The rows come from 6 hidden closed curves, with some noise, and rows from the same curve form a group. Each curve winds through 8 dimensions. The rows are also pushed far along 5 directions, which tell nothing about the answers.
Some rows, each with its group after it:
[-43   8  30  19  14  30  13  -2   9 -35   7 -12  22  20  11  45   6  30
 -26   8]
z_322
[-24   9  24  18  -9  -6   7  -4  14  -8 -21 -40  22 -19  14  10 -30 -14
 -12   0]
z_586
[ 12 -22 -17 -18 -10 -22  19  41  -8   6 -12  18  15  16   3  -3 -13  16
 -31 -34]
z_776
[ 22  22 -13  -4  13 -16   2 -23  -3  15 -14  20 -18 -14   0 -10  21 -28
  19  13]
z_586
[-29  18  24   2   6 -15 -25 -24  32  -1  -6 -44  13 -33 -18   9 -56  -3
  11  14]
z_691
[ -1  13 -24  20  -5 -14   4 -10   3  30 -20  -7 -14 -13   9  11 -27 -45
  27 -13]
z_776
[  8   0  -7 -19 -19  -7  23  19 -12  31 -27  -2  -9  15  12  20  17 -24
 -39 -18]
z_586
[-19 -16 -39   5 -20   2   9  23  13  17  18  14 -10  16  30  38  25   1
 -19 -33]
z_586
[-22  28  12 -21  21  35 -18 -35 -19   0  24 -24 -28  23   9  19  27  31
 -15  37]
z_322
[-28  21  46  -5   3  16  18  16   1 -19 -28 -21  22  -1  -7  16   6  28
 -71  -9]
z_181
[ -7   1   3  28   8  54 -10 -10   6   9  36  -2 -12  22   1  17   9  32
 -10  17]
z_322
[  1 -28 -15  16   3 -30   8  32  22 -14   6  24  35  -6   8   0  -9  15
   4 -25]
z_181
[ 20  -4 -24 -18  10  28   6  -6 -13  -5  -5   5 -25  30  13   6  37  -3
  11  15]
z_181
[  9   0   2 -13 -19 -12  14  30  -6  40  -5  -5 -10   8  24   0  22 -11
 -18 -13]
z_691
[ 27   4  -2   5  15  36  -5 -14 -23 -10  16  41 -11  17  -4 -19  34  18
   9  17]
z_322
[-19 -29 -13  24  -1 -54  19  34  29 -27 -18 -21  33 -36 -15 -11 -43 -26
 -17 -44]
z_586
[ -9 -19 -26  27   2 -22  15  -3   8 -51  45  38  18   1   0 -16  -9  61
  52  -4]
z_212
[ -4  13 -13 -31   2 -24  14  15  -7  36 -35 -41 -20   1  11  14   6 -40
 -44  -9]
z_322
[-10   5  10 -19   1  21 -21   5   0  10  15 -13  -6  13  -3  11  -3  30
   0   1]
z_181
[  8  -4 -23 -19 -16  -3  -6  19 -11  36  -6  -9 -18  16  10  20  11 -15
  -3 -17]
z_181
[-44  22  51 -10  14  12 -12  -9  16 -14  -5 -27  23  -1  -5  28 -30  25
 -32  11]
z_322
[  7  -5   1   2 -15 -31 -14   5  18  23 -18 -20   6 -27 -17   5 -47 -38
  15 -11]
z_322
[-21 -10  12  10 -29 -11  29  44  -5   3 -11  -1  21   0   4  13   7  11
 -52 -42]
z_691
[ -4 -22  -4  25   0  19  -2  13   9 -14  51  19   2  17  -2   7  13  47
  26  -2]
z_322
[ 22   1  -5  18   0 -10   0  -4 -14  13  -7   7 -13 -17 -15 -18  12 -48
   9   0]
z_212
[-16 -20  -3   7 -12 -21 -17 -12  10 -16  12 -10  10 -21 -12 -20 -46 -15
  27  -5]
z_212
[ -7   2  21  50  15  10  22  -2  13 -13  28   5   7   3   0   2   9  22
  29   9]
z_776
[ 18 -40 -52  15 -28 -19   6   6   9 -12 -13  21  14   4  26  14  10 -24
  29 -10]
z_212
[ 27  15   8 -29  17  -6 -27 -30 -17  -6 -36 -16  -8 -17 -32 -17 -21 -56
 -12  30]
z_691
[ -1  33   5  13  20  26 -22 -45  -5  22   9  -5 -33   2 -12  24   5 -15
  37  32]
z_212
[ -2  11  10  -8   2  26   9   8  -2  35  28  19 -20  28  22   7  30  28
 -13   3]
z_691
[-32  13  37  11  12   4   0  -4  -4  -9   4  -8  16 -12 -19 -20 -36  15
 -14 -11]
z_586
[ 18   1   5 -32   4   6 -11 -12 -11 -12   6  22   3  13   2 -16  24  35
  -9  24]
z_776
[-16 -17 -19  32  -9  32   9 -12  15  -5  28  19  -5  29  21  51  17   9
  21   6]
z_181
[-13   3  40  -6  15  30  -2  39   1   8  23 -23   3  19  -9   9  11  47
 -50  -9]
z_322
[ -9  34  32  -3  27  10 -24 -46  -6 -23 -11  -8  10 -12 -27  -5 -25   4
  19  36]
z_586
[ 17  -1  21  -1 -14 -56  15  14  -2  12 -30 -19  19 -32 -23 -29 -27 -31
  -1  -9]
z_586
[-22  19  30 -25  44  13   8  24  -2 -12  -4 -11   5  10 -22 -18  -6  39
 -48 -17]
z_212
[-13  13  -6  16 -12 -12 -11 -23  19 -19 -18 -29   8 -22  -3  36 -22  -8
  11  15]
z_691
[-16   4  16  40  17  -9 -13  -9  25 -26  -5 -29  15 -40 -39   2 -31 -10
  30   1]
z_181
[ -1 -10   1   2  14 -38 -23 -16 -10 -32   9  -7  19 -20 -27 -34 -50 -20
  11   6]
z_181
[ 20  11  -9 -38  -2  13   7   4 -17  34 -18  -2 -24  33  19  34  45  -1
  -3   7]
z_586
[ 17 -15 -31   9 -12 -37 -16  -3  -5  -5 -45   0  23 -24 -17  15 -29 -60
  -2 -15]
z_212
[ -3  -7 -22  25 -20 -10  -2 -28 -13  -5  25  17 -14 -12   0 -12 -18 -22
  43   1]
z_212
[ 29   8 -11  -5   8  17  12  -5 -26  -3 -15  25 -17  14  -1  -8  43 -18
 -13  10]
z_181
[-24  -4   9  27  -4  39  11  -3  16 -32  11   9  19  23  25  49  17  40
 -19   5]
z_776
[ 17 -13 -10  -1  14  -4 -33 -21   8 -31   9  27  19 -11 -31 -12 -14  16
  38  16]
z_212
[ 29   0 -14 -39  -9  -8  -9  13 -13   7 -23  18 -13  -6 -12 -15  17 -18
 -42  -8]
z_776
[-32  36  38   6  31  19 -22 -25  21  20 -15 -70 -11 -15 -13  18 -49 -24
 -23  19]
z_322
[-21  -5 -10  10 -16   1  19  17  16  36 -42 -26   8   7  45  42  -3 -45
 -27 -27]
z_212
[-22   3   8  39  12 -24  21  -4   8 -34   2  21  30 -21  -2 -13  -9   8
   8 -11]
z_322
[-32  -3  26  37  -7   6  -5 -12  29 -10  -1 -11  26 -12   3  34 -24  -4
 -11   5]
z_212
[  8 -17 -45  13 -20 -42  12   6  -6 -20  -7  39  17 -15  -6 -10 -20  -4
   0 -32]
z_691
[  7  23  29 -12  22   9 -13   0  11  -3  44  13  -3   4 -15  -7   9  70
 -19  20]
z_691
[-28   9  27  -1   0 -20 -23  -5  19  -4  -8 -63   7 -39 -18   7 -30 -21
 -18   8]
z_776
[  1  -1   6 -23  21  24  -9  -9  -4 -28  16  19  12  21   3 -17  14  53
   2  18]
z_776
[  6  19  41 -25  33   1  18  39 -12   7   3   2  -1   1 -11 -55  20  34
 -46 -13]
z_212
[-21   2  26  21  -2 -14  -4  10  24 -17  23 -24  23  -8  -7  27 -25  28
 -16   6]
z_691
[  9  18  21  -4  26   0  13  23 -13 -23 -20  -3   8  -7 -27 -17  14   8
 -60  -9]
z_691
[-22  13  41  12   5  -2  -5  -7   3   3   6 -36   8 -10 -24  10 -25  -9
 -29  14]
z_776
[ -8  20  12  24  21 -25  -2 -14  18 -24  10  -2  19 -27 -11 -13 -25  24
   9  11]
z_691
[ 25  -2 -46   6  -1   1   9  -8  -6  22   0  40 -24  10  14 -10   9 -12
  55 -10]
z_776
[-25 -37 -33  29   5  -6  26  11  10 -47  15  35  40  16  18  -4 -12  47
  20 -24]
z_776
[ -6   9 -12  -8  -3  13  -6 -26 -24  15   3 -33 -28  25  19  17  -5 -27
  10  23]
z_181
[ -4  23  46 -22   1  -3 -34 -16  -5   9  -7 -46  -7 -18 -41   3 -41 -20
 -24  23]
z_586
[  5 -10 -11  -1 -23 -17  19  18  -1   9 -36 -11  11  -1  30  17  16 -30
 -15 -11]
z_691
[-32  -4 -30  35   0 -10 -12 -50  21  -6  23 -21 -14 -13   4  36 -31 -24
  70  19]
z_322
[ -3  -1  22 -11  -9 -28  16  45  10  19 -12  -3  20 -14 -10  -4  -8   6
 -61 -35]
z_181
[ -7  17  44  -8  20  -5   0  25   3   1  -1 -23   6 -23 -16 -46  -6  11
 -42  -9]
z_586
[  3 -22  10  11 -14  -1 -38 -21   6 -14   6 -11  12 -22 -27  -3 -32 -38
  19  14]
z_212
[ 17  18  -6   7  24  -9 -20 -39  14 -17  28  16   0 -12  -7 -14 -10  24
  48  38]
z_691
[-28 -18 -34  21 -18   3   9 -10  -7   0  19  17   0  11  25  12   7   8
  19 -18]
z_776
[ 11  20   2  -6  -3   3   3 -14 -26  23 -39 -34 -23   1  -4  13  -2 -61
  -6  12]
z_586
[ 32  -7  -4  13  -2 -17 -16   5  -5  10  -9 -10   1 -28 -37 -30 -26 -34
 -25 -11]
z_322
[-33  -3  32  16  -3  -9  -1   3  17 -45  -8 -19  53  -7   2  29 -39  24
 -46   0]
z_181
[-21  22  37  -3  20  32  16   8 -14   2 -20 -32  -3  21   1  20   5   2
 -48  -1]
z_586
[-13 -14  -1  -3   8  18   1   8  -1 -23  -6 -10   8  13  -9  14  -3   6
 -23  -7]
z_586
[-39  -9  25  17   0 -14   9  14  17 -49 -11  -3  61  -6   4  19 -36  36
 -52 -15]
z_181
[  3   7  24  26  21  -2  -8  -7  23 -30   2 -10  17 -21 -38   2 -34   0
  10  12]
z_776
[ 30 -23  -6  19  13   0 -13 -10  19 -38  10  37  19 -15 -28 -28  -5  15
  29  10]
z_322
[ 24 -22  21 -18  -3  -9 -20  26  -8  -7 -11   4  17 -19 -29 -38   0 -27
 -41  -7]
z_212
[ 22 -33 -39  36   2 -27  26  13  -9 -31  28  45  11  -6   0 -32  35  17
  20 -14]
z_322
[-11  -6  17  26  14  22  -6  -9  20 -20  19   5  13   5 -10  26  -1  14
  -3  11]
z_181
[-21  -1 -16 -12 -22  -9  -1  12   0  32 -27 -35   1  14  13  47 -46 -24
 -23 -29]
z_776
[ 18  11  23  -6  28   3 -31 -27  -8 -34 -11   3   4 -23 -58 -28 -20 -20
  -7  21]
z_212
[ 15  12   4 -28  -2  22 -19 -25 -22   7 -25   7 -19  -4 -11 -22  15 -26
  10  16]
z_691
[ 10   1 -28  -8 -11  24 -18 -45 -16  16 -18  -1 -26  13  13  22   1 -54
  32  26]
z_691
[ -3 -14  -4  20   0 -24  39  26  -5  -6   7  39  33  14  16 -18  -3  39
  -9 -30]
z_776
[ 29  22  35 -28  19  10 -38 -32   8  -7  -2 -29 -24 -25 -43 -17   9  -4
  26  57]
z_181
[-47 -34 -20  43  -6  24  14  12  32 -22  34   1  12  14  15  21 -16  29
  17 -28]
z_586

New rows. What belongs after each?
[ 46 -16 -24 -22 -15   5   3  35 -21  39   3  14 -28  17  -2 -13  35  -9
 -22 -16]
z_322
[  5  -7 -26  41 -21 -19  -4 -33   5  -2 -18   3   3 -20  -6  27 -28 -67
  38   5]
z_322
[ 12  10  43 -25  33   3   9  34   8   3 -30   5  22 -10 -10 -39  23  14
 -62 -11]
z_212
[ -8  10  10   6   5   3  13   9  15  18  -7 -33  -7   8  14  41   1 -13
 -29   5]
z_691
[ -6 -19 -50   1   1  -5  14   8   2  12  11  32 -12  22  12  21  15  10
  44 -23]
z_586
[ 27 -27 -33   8  -9 -12 -26 -13  11   9  19  17 -14 -14 -12 -19  -1 -27
  77   7]
z_212
[-14  39  14 -16  35  29 -20 -30 -16  10   2  -1 -26  10 -12  13  11   4
   2  19]
z_586
[-21   8  26  36   8  32   3  -5  -3 -17  25   1  14  13   3  20   1  27
  -7   4]
z_322
[  4   9  14 -32   1 -27  -9   3   0  -2 -29   0  13 -15 -14  -8 -18 -14
 -27  -4]
z_322
[ 19  20 -10 -10   8 -56  13   5  -7  17 -48  -1   0 -36  -9 -16   2 -58
 -21 -13]
z_586
[  6 -23   6  33  -4 -15   7  24  27 -13  26  33  26 -19 -18 -16  -8  27
  25 -17]
z_322
[-40  12  36 -13 -15   8  -7  -7   7   1   9 -42  15  10  14  31 -29  29
 -36  10]
z_181
[-22   1  14  17  25   4   8  13  21  -8   5 -13  15  -5  -8  -6 -17  20
 -24 -11]
z_322
[ 29  35  34 -26  42 -12   2   6 -19 -14   5  30   0  -9 -48 -41  17  45
 -33  11]
z_212
[ 24  -1 -27 -24  -3 -12  21  20 -31  13  -8   5 -18  17  13 -13  52  -5
 -62  -5]
z_322
[ 13  -7 -29 -30   0 -16  19  21 -38  -1   7  24 -11  21  13 -18  55  17
 -38 -10]
z_322
[-27   5  19  33  27  22   4   5   6 -22  18  13  22  11   2  13  -8  24
 -15  -9]
z_181
[  8  14  10 -27  -5  39  13  -9  -5  14  13   9 -23  31  31   6  58  44
  -1  33]
z_181
[ 29  10 -18 -11 -10  11 -28 -24  -9  32  10   1 -51 -12 -17  -1  16 -43
  35  17]
z_776
[ 22  22   3 -46  -3 -22 -25 -24 -12  24 -35 -15 -17 -14 -11   1 -11 -48
  -3  20]
z_322
[ 23  12  -2 -24   5 -29 -17 -14 -14  -8 -29 -16   8 -23 -19 -27 -15 -20
 -38  12]
z_322
[  3  24  27 -18  17  37 -44 -46  17 -16  23   0 -13   0 -10   7  10  28
  16  53]
z_586
[-48   4  32  24  18  18  20  11  26 -24   8 -17  28  19  12  55   0  51
 -10  -2]
z_586
[ 38 -25 -33  21 -18 -25  22  12  -6  -9 -11  56   8 -10  -9 -15  20 -33
   5 -19]
z_322
[ 37   2  -9 -20  13   6 -36 -20 -10  22  -2  25 -24 -17 -34 -36   4 -35
  31  13]
z_212
[ 14 -34 -20  14 -12 -45 -13  12  17 -12 -20  -9  23 -33 -11 -14 -30 -42
  23 -16]
z_212
[-29 -15 -23   4 -30  33  26  19   3  12   2  31  -2  34  50  29  35  32
   3 -30]
z_691
[-23 -13 -17  11   0 -20  27  15   3  -9  -4  -2  16   7  23  -2 -16   3
  -9 -23]
z_181
[ 22  21  28 -21  31   6  -8   0  -9   6  25  30 -12  -4 -30 -46  13  27
 -19  13]
z_691
[ 33 -20 -52 -12  -2   9  17   1 -18  -5  -9  27 -23  26  15  -2  45 -13
  23   2]
z_181
[-16  17  25   5  -9   3   2 -15   4  23 -13 -32  -6   2  -5  25 -22 -22
   3  13]
z_586
[ 14  -2 -38  -1 -14 -29   8  14 -16  22   2  21 -17  -4  -2 -12   1  -9
   9 -28]
z_691
[ 10 -12  -1   0 -11  20   7  40  -5  30   9  -4  -7  25   6  11  14  13
 -39 -24]
z_322
[ 10 -24  21  45  -4 -15  13  32  19 -38  27  36  51 -18 -20 -29  -5  50
 -23 -19]
z_322
[  1  12 -10  23  18  13  -2 -29  -6 -16   0  19   1   1   4   4   7  -3
  28  13]
z_212
[ 10  -5 -27  -8 -11  -8  -8 -11  14  15   7  17 -14  -4   8   1   4   6
  40   4]
z_691
[ 23   4 -17 -53 -20  17 -20  -1 -21  46 -12   0 -32  22  24   0  30  -7
  12   7]
z_691
[-35 -21   8  28 -25   4  18  14  13 -16   8   2  35   9  44  22  -6  20
 -14 -16]
z_212
[-16 -26 -56  13 -32 -35   5  15   4  24 -12 -32   3   2  24  30 -33 -28
 -14 -35]
z_322
[ -9  -4   2  -2 -12 -31  17  13 -21 -10 -10  18  22  -9  -5 -24 -19   1
 -41 -27]
z_181
[ 39 -25 -38  29 -12 -21   0   7  -6   1   6  27   2 -18 -21 -31  -3 -20
  -5 -15]
z_322
[ 12   2 -44  -3  -8  -3  -6 -11   5  35 -21 -11 -23  12  11  58   3 -33
  26   1]
z_212
[-40  24  27   2  21  48  -8 -19   4  -3   7 -18  -5  14   3  10 -18  21
 -24   5]
z_586
[ -5 -12 -14   8 -28 -44  39  27 -17   5 -16 -22   4 -11  10 -15  -5 -27
 -23 -34]
z_181
[-13  -3 -33  -9  -1 -25  21  20  -1  33 -29 -14 -11  10  15  37  -3 -30
   0 -38]
z_586
[-27   3   2  13  10  18 -27 -29  12 -10  26 -18  -6   7 -16  36 -41   7
  20  12]
z_691
[-33 -11  19  25 -10  -9  -2   3  29 -36  14  -4  40 -13   5  23 -21  27
 -23  -2]
z_586
[ 16  13  19  -4  23   3  12  21 -13 -13  24  53   5   0 -13 -36  47  51
 -18  -3]
z_586
[ 30  13 -35 -30  13  15  -3 -33 -26  29 -26   4 -44  16   7  -7  19 -36
  56  21]
z_586
[ 23 -30 -59  16 -14 -31   1 -11   5  -7   8  25   4   3  25   8  -4 -16
  56   0]
z_691
[ -7  15  49 -18  19  33   6  11   9 -16  -8 -12  13  11   9  -4  34  42
 -34  21]
z_691
[-28  -5 -13   1 -15  13  25   6 -15  16 -14 -23  -5  26  40  37  34 -14
 -42 -11]
z_776
[  5   8  17 -28  -6 -12  14  22  -8  12 -11  25   2   5   9  -1  29   5
 -17 -10]
z_322
[ -3   0  19   1  -4 -15  11  16   1  -7   0  28  15  -4   1  -1   9  11
   6 -11]
z_322
[-19 -29 -15  35  -1 -10  21  13  18 -49  14  37  39 -11  13 -20  -7  35
   2 -28]
z_586
[ 20   4  15 -13 -22  11 -19 -21  -4  17 -15 -40 -19 -14 -13 -10 -14 -46
  -4  27]
z_586
[ 17   5 -15 -29   3 -25  12   9 -25  29 -22 -24 -16   4  20 -21  25 -26
  -6   0]
z_776
[ 19 -18 -22  37  -8  -9   6 -21   3 -24   4  44   8 -14 -11   2   1 -22
  39   3]
z_322
[ 11  -2  15  -1   8  13   7  -5  -3  -6  17  34  -2   3 -18 -18  18  24
  11  12]
z_586
[-10  -8 -28  32   1  21  16  -5  -7  -2  38  29  -3  43  40  37  10  28
  12  -2]
z_691
[ 12 -18 -41  -9 -18  -5  -7   4  -4   5   6  36  -6   8   1   2  -5   4
  12 -22]
z_776
[ -6   7  13  29  18   6  -6 -10   4 -48   3  -8  10 -18 -38  -3 -14   3
   2   7]
z_691
[ 13  12   6 -10  18   4 -29 -41  -3 -21   7  -2   4 -12 -17 -21  -9  16
   3  40]
z_322
[-27  16  22  23  15  25  -9 -10  25  -9  60   8   4  15   3  28  -8  82
   9  15]
z_691
[  9  28   9 -17 -10   6   7 -21 -21  27 -21 -32 -24  13  22  22  14 -41
 -30  29]
z_181
[ -2  11  46   4  28  25   2  19   8 -13 -12   4  19   3 -18  -3  -9  17
 -19  -4]
z_322
[ 11   2 -20   2 -27  -3 -13 -10  16  56 -13 -23 -31  -2  16  41 -15 -51
  37   5]
z_322
[-11   7  41  17  14 -14  -2   6  12 -31   9  23  30 -22 -24 -15 -14  19
  18   0]
z_322
[ 15  -5   5 -34 -14  17  13  16 -21  19 -27 -14  -9  26  11 -12   8  -5
 -26  -3]
z_586
[  1  20  -9 -11 -32 -13   4 -26  -4  38 -35 -50 -28  -4  28  32   3 -54
   1  23]
z_181
[-42 -28 -24  26  -2  15   0  -4  12 -15  41   9  17  32  30  32 -27  34
  31 -12]
z_181
[-14  23  27  26  -3  10   0  -2  11  21  -4 -47  -3  -2  11  35  -8 -10
 -29  14]
z_322
[-19  13  22 -33   9  10  -7  20  -5  28  -9 -31 -15  17  -1  23  -4  -1
 -27 -11]
z_322
[ -5  -1  11  13 -11 -33 -20   8  24   1 -25 -21  29 -36 -23  33 -47 -29
 -16 -14]
z_181
[-11  18   1   3   4  13 -17 -27  -5  15  27  -8 -24   6  12   9  11  12
  47  25]
z_322
[-25  -1  40   6  15  24 -17  15  15   7   1 -17  16  -3 -19   4 -18   2
 -32 -12]
z_212
[  0  -1  14   8   3 -29  -1  16   0   4  21   3   9 -23 -21 -35  -7  14
 -20 -10]
z_322
[  4 -15 -25  20 -12 -18  24  14  -3  17 -14 -11  -4   7  23  28   2 -49
  -4 -14]
z_691
[  6  14  28 -14  35  16   8  29   3   9  -4  -1   6   0 -15 -38   5  30
 -49 -14]
z_322
[ 13  30  56 -28  17  13 -17  -9 -18 -10  -9 -24 -10 -10 -43 -19  11   5
 -49  31]
z_181
[ 26 -12 -14   2   4 -17   7  13 -11  -2  16  36  -4 -14  -2 -57  20   0
  29  -9]
z_212
[-14  -3  23  26  -6   1  12  -2  18  -2  20  -2  16   0   3   4  -7  29
  41   7]
z_586
[ 22  -2  11 -17   3 -22  -8   2 -23   2 -10 -13  -4 -24 -43 -52 -26 -25
   6  -6]
z_586
[ 10   2  -4  -8  -1 -12  34  38 -27  17 -31   3  -3  10  17 -14  28 -25
 -45 -32]
z_691
[  6   7  23   0  12   5 -20  -4  14 -14  32   0   2  -1 -17   4  -2  38
   2  25]
z_691
[-17  26   8 -20   3  24  -8 -15   0   8  -4  -7  -7  17   9  27  -9  27
 -31   7]
z_691
[  6   1   7 -10   0   7  14  22  -1  18 -18  -9  -3  17   5  34  18 -22
 -50  -8]
z_181
[  4  -1 -19  30 -10  -7   2 -18  25  -4  18   1  -8  -9  -3  29  -1  -4
  35   9]
z_691
[  0   5  36  -4  13  21  13   5  -2  -4  17  20   6  12 -16 -16  18  41
  -7   9]
z_586
[ 19  12  11  -8  14 -11  27  12 -13   8  -5  21  12  13   4 -27   7  20
 -19   3]
z_776
[-12   9  -5   0  -8 -13 -14  -9   5  36 -23 -20  -3 -13  -5  24 -36 -44
   1 -14]
z_212
[ 33 -17 -11  -7  -2 -13  18  37   0   1 -40  15  19  -4  -5 -17   1 -21
 -39 -26]
z_322
[-13  -2  10  44   6  17  -6  -8  13  -9  20 -23  15  -5 -19   7 -31   8
 -19   3]
z_322
[ 22 -53 -53  23 -49 -22  24   4 -10 -13   3  40  12   4  11 -18  -7 -18
  49 -23]
z_586
[ 19  -1  -6  -7 -11  11 -14  -6   6  -9   3  43   6  -5 -12  -8  25  32
  18   5]
z_181
[  5  -3 -31   2 -25   3 -14 -26  17  29  -7 -32 -33  -4   8  45   3 -37
  55  22]
z_181
